The groups are shells around one centre, one inside the other: the same stretched ball of 6 dimensions in 7 sizes.
In the rows, zero is written as 128.
Known rows, each followed by its group:
[125, 153, 113, 185, 131, 131, 99, 145, 107, 77, 178, 118, 134, 150, 118]
Z_40
[133, 132, 169, 135, 134, 133, 92, 131, 150, 109, 160, 143, 113, 131, 136]
Z_549
[151, 103, 129, 161, 143, 134, 109, 127, 134, 119, 146, 125, 130, 122, 158]
Z_931
[136, 135, 124, 170, 143, 130, 114, 125, 122, 113, 161, 112, 131, 143, 128]
Z_744
[144, 103, 123, 162, 137, 135, 116, 131, 135, 118, 141, 130, 131, 127, 159]
Z_888
[127, 115, 134, 168, 107, 145, 100, 145, 126, 71, 176, 132, 156, 135, 153]
Z_744
[120, 151, 148, 144, 128, 133, 103, 140, 138, 108, 145, 137, 106, 147, 132]
Z_40
[130, 124, 122, 165, 131, 136, 120, 133, 128, 111, 146, 123, 132, 142, 145]
Z_888
[110, 148, 144, 163, 110, 141, 106, 139, 128, 78, 183, 127, 147, 155, 121]
Z_210
[138, 122, 113, 173, 157, 125, 119, 128, 132, 122, 151, 127, 124, 134, 126]
Z_931
[129, 137, 97, 183, 139, 129, 120, 140, 114, 105, 146, 120, 127, 147, 132]
Z_40
[126, 158, 144, 157, 145, 125, 94, 137, 132, 102, 167, 134, 108, 144, 109]
Z_40
[131, 118, 159, 133, 130, 137, 111, 128, 153, 125, 138, 141, 116, 133, 152]
Z_545
[123, 134, 149, 154, 111, 141, 90, 149, 132, 76, 170, 141, 133, 138, 143]
Z_40
[136, 123, 145, 160, 137, 133, 99, 131, 137, 98, 176, 132, 136, 131, 130]
Z_888
[120, 139, 129, 174, 119, 138, 107, 139, 121, 79, 180, 124, 148, 148, 126]
Z_549
[143, 110, 135, 149, 146, 132, 119, 123, 143, 136, 132, 129, 118, 129, 153]
Z_888
[154, 119, 130, 149, 177, 118, 118, 116, 146, 161, 121, 129, 91, 124, 136]
Z_210
[139, 110, 146, 149, 135, 136, 111, 126, 144, 119, 149, 132, 129, 129, 151]
Z_549
[144, 101, 138, 155, 142, 135, 114, 123, 144, 122, 151, 131, 134, 124, 151]
Z_931
[137, 114, 137, 157, 134, 134, 102, 137, 140, 103, 157, 140, 129, 127, 145]
Z_210
[148, 129, 121, 168, 168, 120, 110, 122, 130, 131, 151, 121, 112, 130, 123]
Z_545
[125, 155, 142, 158, 137, 130, 103, 132, 128, 104, 166, 123, 119, 149, 116]
Z_888
[121, 150, 149, 143, 142, 129, 115, 126, 143, 127, 144, 130, 107, 149, 120]
Z_744
[117, 157, 126, 177, 109, 139, 95, 151, 107, 63, 181, 120, 141, 155, 128]
Z_744
[138, 134, 169, 142, 147, 129, 93, 121, 148, 114, 175, 133, 119, 130, 120]
Z_210
[135, 127, 131, 151, 153, 126, 122, 124, 143, 140, 131, 131, 108, 137, 135]
Z_545
[149, 124, 139, 154, 160, 124, 104, 122, 138, 132, 147, 125, 109, 126, 135]
Z_888
[137, 120, 134, 167, 137, 134, 105, 130, 131, 100, 171, 126, 140, 132, 134]
Z_549
[155, 115, 135, 155, 173, 119, 104, 122, 144, 139, 145, 135, 104, 118, 132]
Z_210
[123, 131, 186, 127, 123, 139, 94, 129, 160, 103, 171, 148, 124, 134, 131]
Z_744
[141, 117, 124, 170, 133, 136, 110, 131, 122, 104, 159, 117, 140, 134, 148]
Z_931
[115, 134, 149, 157, 100, 146, 98, 147, 131, 69, 177, 138, 147, 145, 142]
Z_210
[113, 155, 145, 161, 120, 135, 99, 141, 129, 80, 181, 132, 134, 152, 114]
Z_888
[131, 137, 132, 154, 133, 133, 108, 139, 130, 113, 137, 131, 111, 141, 145]
Z_931
[128, 131, 115, 180, 140, 130, 116, 133, 124, 99, 171, 123, 142, 143, 120]
Z_744
[120, 149, 117, 186, 112, 138, 95, 151, 105, 58, 188, 120, 150, 151, 126]
Z_40
[117, 151, 153, 160, 103, 143, 90, 144, 121, 65, 187, 125, 144, 151, 131]
Z_931
[132, 125, 135, 151, 132, 136, 117, 131, 136, 121, 136, 128, 121, 139, 150]
Z_545
[118, 140, 146, 151, 123, 136, 107, 138, 139, 98, 160, 137, 127, 146, 130]
Z_549
[124, 151, 144, 166, 141, 128, 99, 131, 131, 93, 188, 127, 131, 145, 102]
Z_40
[128, 150, 162, 142, 144, 127, 94, 129, 144, 112, 164, 137, 107, 139, 115]
Z_549
[134, 133, 151, 135, 139, 131, 106, 132, 145, 131, 127, 137, 97, 135, 148]
Z_744
[121, 133, 143, 167, 110, 143, 98, 141, 126, 70, 188, 129, 154, 143, 133]
Z_545
[123, 139, 142, 161, 107, 143, 93, 147, 122, 73, 172, 129, 139, 144, 143]
Z_210
[144, 104, 117, 170, 145, 132, 119, 128, 132, 119, 148, 126, 135, 127, 148]
Z_545
[133, 132, 106, 180, 136, 132, 117, 137, 115, 104, 151, 116, 132, 144, 137]
Z_545
[134, 145, 142, 158, 150, 126, 103, 125, 133, 115, 165, 123, 116, 141, 116]
Z_549
[131, 126, 131, 174, 131, 135, 104, 133, 125, 87, 184, 123, 150, 138, 126]
Z_931

New rows, each followed by its group:
[139, 131, 121, 165, 168, 119, 120, 121, 138, 137, 147, 127, 111, 135, 115]
Z_744
[123, 147, 146, 162, 115, 139, 94, 139, 121, 78, 180, 121, 139, 148, 130]
Z_210
[122, 119, 130, 164, 104, 147, 113, 143, 127, 84, 159, 129, 151, 143, 157]
Z_40
[117, 148, 166, 155, 115, 139, 89, 136, 135, 71, 201, 133, 145, 146, 114]
Z_40
[125, 147, 170, 144, 139, 129, 90, 129, 149, 99, 183, 142, 120, 138, 108]
Z_744
[139, 107, 133, 153, 137, 135, 119, 128, 142, 125, 138, 132, 127, 129, 155]
Z_888
[131, 124, 104, 184, 123, 137, 112, 144, 112, 86, 159, 120, 145, 142, 146]
Z_545
[126, 142, 120, 165, 136, 130, 111, 141, 126, 107, 144, 130, 115, 145, 133]
Z_210
[116, 146, 161, 140, 125, 135, 105, 133, 146, 106, 159, 139, 118, 147, 126]
Z_888
[124, 140, 140, 161, 120, 138, 105, 135, 125, 92, 167, 122, 136, 147, 135]
Z_549
[135, 125, 171, 121, 143, 132, 111, 120, 162, 145, 129, 142, 99, 131, 145]
Z_40
[123, 141, 164, 133, 132, 134, 105, 131, 151, 118, 146, 142, 108, 141, 133]
Z_888
[104, 158, 147, 155, 99, 143, 99, 152, 127, 69, 171, 136, 134, 158, 129]
Z_744
[138, 122, 127, 161, 151, 126, 108, 135, 139, 117, 148, 140, 115, 128, 133]
Z_40
[103, 156, 145, 168, 96, 146, 100, 146, 120, 56, 196, 125, 158, 161, 120]
Z_40
[135, 135, 127, 172, 148, 127, 107, 128, 127, 106, 171, 122, 131, 138, 119]
Z_549
[123, 141, 133, 155, 119, 137, 105, 146, 127, 97, 143, 133, 118, 145, 147]
Z_744
[133, 135, 152, 149, 132, 133, 90, 139, 138, 98, 162, 139, 117, 133, 136]
Z_545
[139, 144, 119, 177, 160, 120, 100, 132, 122, 107, 170, 122, 118, 137, 109]
Z_744
[131, 154, 159, 154, 146, 127, 93, 123, 134, 105, 183, 123, 121, 143, 105]
Z_744
[152, 111, 118, 157, 169, 122, 121, 122, 141, 151, 122, 130, 102, 124, 144]
Z_888
[124, 146, 117, 181, 126, 134, 106, 141, 111, 82, 175, 117, 141, 150, 124]
Z_888
[117, 150, 155, 154, 126, 134, 97, 136, 137, 87, 183, 136, 131, 147, 112]
Z_545
[120, 155, 130, 166, 121, 135, 99, 146, 118, 85, 163, 126, 124, 151, 128]
Z_931
[110, 149, 145, 164, 95, 146, 93, 152, 120, 55, 188, 131, 150, 153, 133]
Z_210
[133, 138, 148, 149, 155, 125, 110, 121, 145, 129, 155, 130, 111, 138, 117]
Z_549
[120, 129, 160, 143, 118, 140, 106, 132, 146, 99, 165, 139, 134, 141, 136]
Z_545
[126, 137, 125, 169, 140, 131, 120, 126, 128, 111, 162, 119, 134, 148, 122]
Z_40
[111, 137, 130, 166, 104, 145, 115, 143, 124, 80, 167, 127, 150, 154, 139]
Z_40
[121, 139, 128, 169, 127, 134, 105, 142, 127, 87, 170, 133, 134, 144, 125]
Z_545
[118, 141, 188, 124, 111, 142, 89, 136, 154, 93, 169, 147, 121, 140, 136]
Z_40
[115, 152, 114, 190, 106, 140, 97, 154, 101, 51, 192, 118, 155, 155, 125]
Z_744
[126, 149, 159, 132, 149, 126, 109, 126, 152, 136, 136, 140, 92, 142, 122]
Z_744
[139, 124, 150, 147, 142, 130, 93, 136, 145, 109, 155, 145, 112, 125, 139]
Z_40
[126, 145, 143, 160, 134, 130, 91, 142, 132, 87, 176, 138, 122, 139, 119]
Z_40
[128, 120, 126, 172, 126, 138, 116, 132, 128, 95, 171, 123, 151, 141, 136]
Z_40
[139, 104, 118, 170, 128, 138, 113, 138, 129, 101, 152, 130, 142, 129, 158]
Z_210
[120, 137, 167, 133, 119, 139, 102, 135, 149, 106, 153, 143, 118, 141, 140]
Z_888
[157, 111, 116, 165, 176, 120, 122, 113, 136, 152, 135, 118, 112, 124, 135]
Z_744
[142, 134, 156, 134, 161, 123, 105, 121, 152, 146, 132, 137, 90, 130, 132]
Z_545
[115, 133, 162, 138, 103, 146, 106, 139, 144, 93, 156, 139, 133, 146, 149]
Z_40
[122, 140, 164, 145, 116, 139, 88, 142, 140, 83, 174, 142, 127, 139, 134]
Z_545
[140, 124, 136, 153, 147, 128, 103, 135, 140, 118, 144, 139, 110, 128, 140]
Z_549
[152, 100, 129, 162, 149, 132, 113, 122, 136, 124, 151, 124, 134, 121, 152]
Z_40
[139, 126, 133, 149, 153, 126, 114, 129, 143, 136, 129, 136, 101, 132, 140]
Z_549
[143, 127, 180, 116, 161, 125, 106, 111, 169, 158, 133, 141, 89, 126, 133]
Z_744
[106, 158, 138, 163, 99, 143, 100, 152, 119, 66, 172, 130, 139, 159, 131]
Z_40
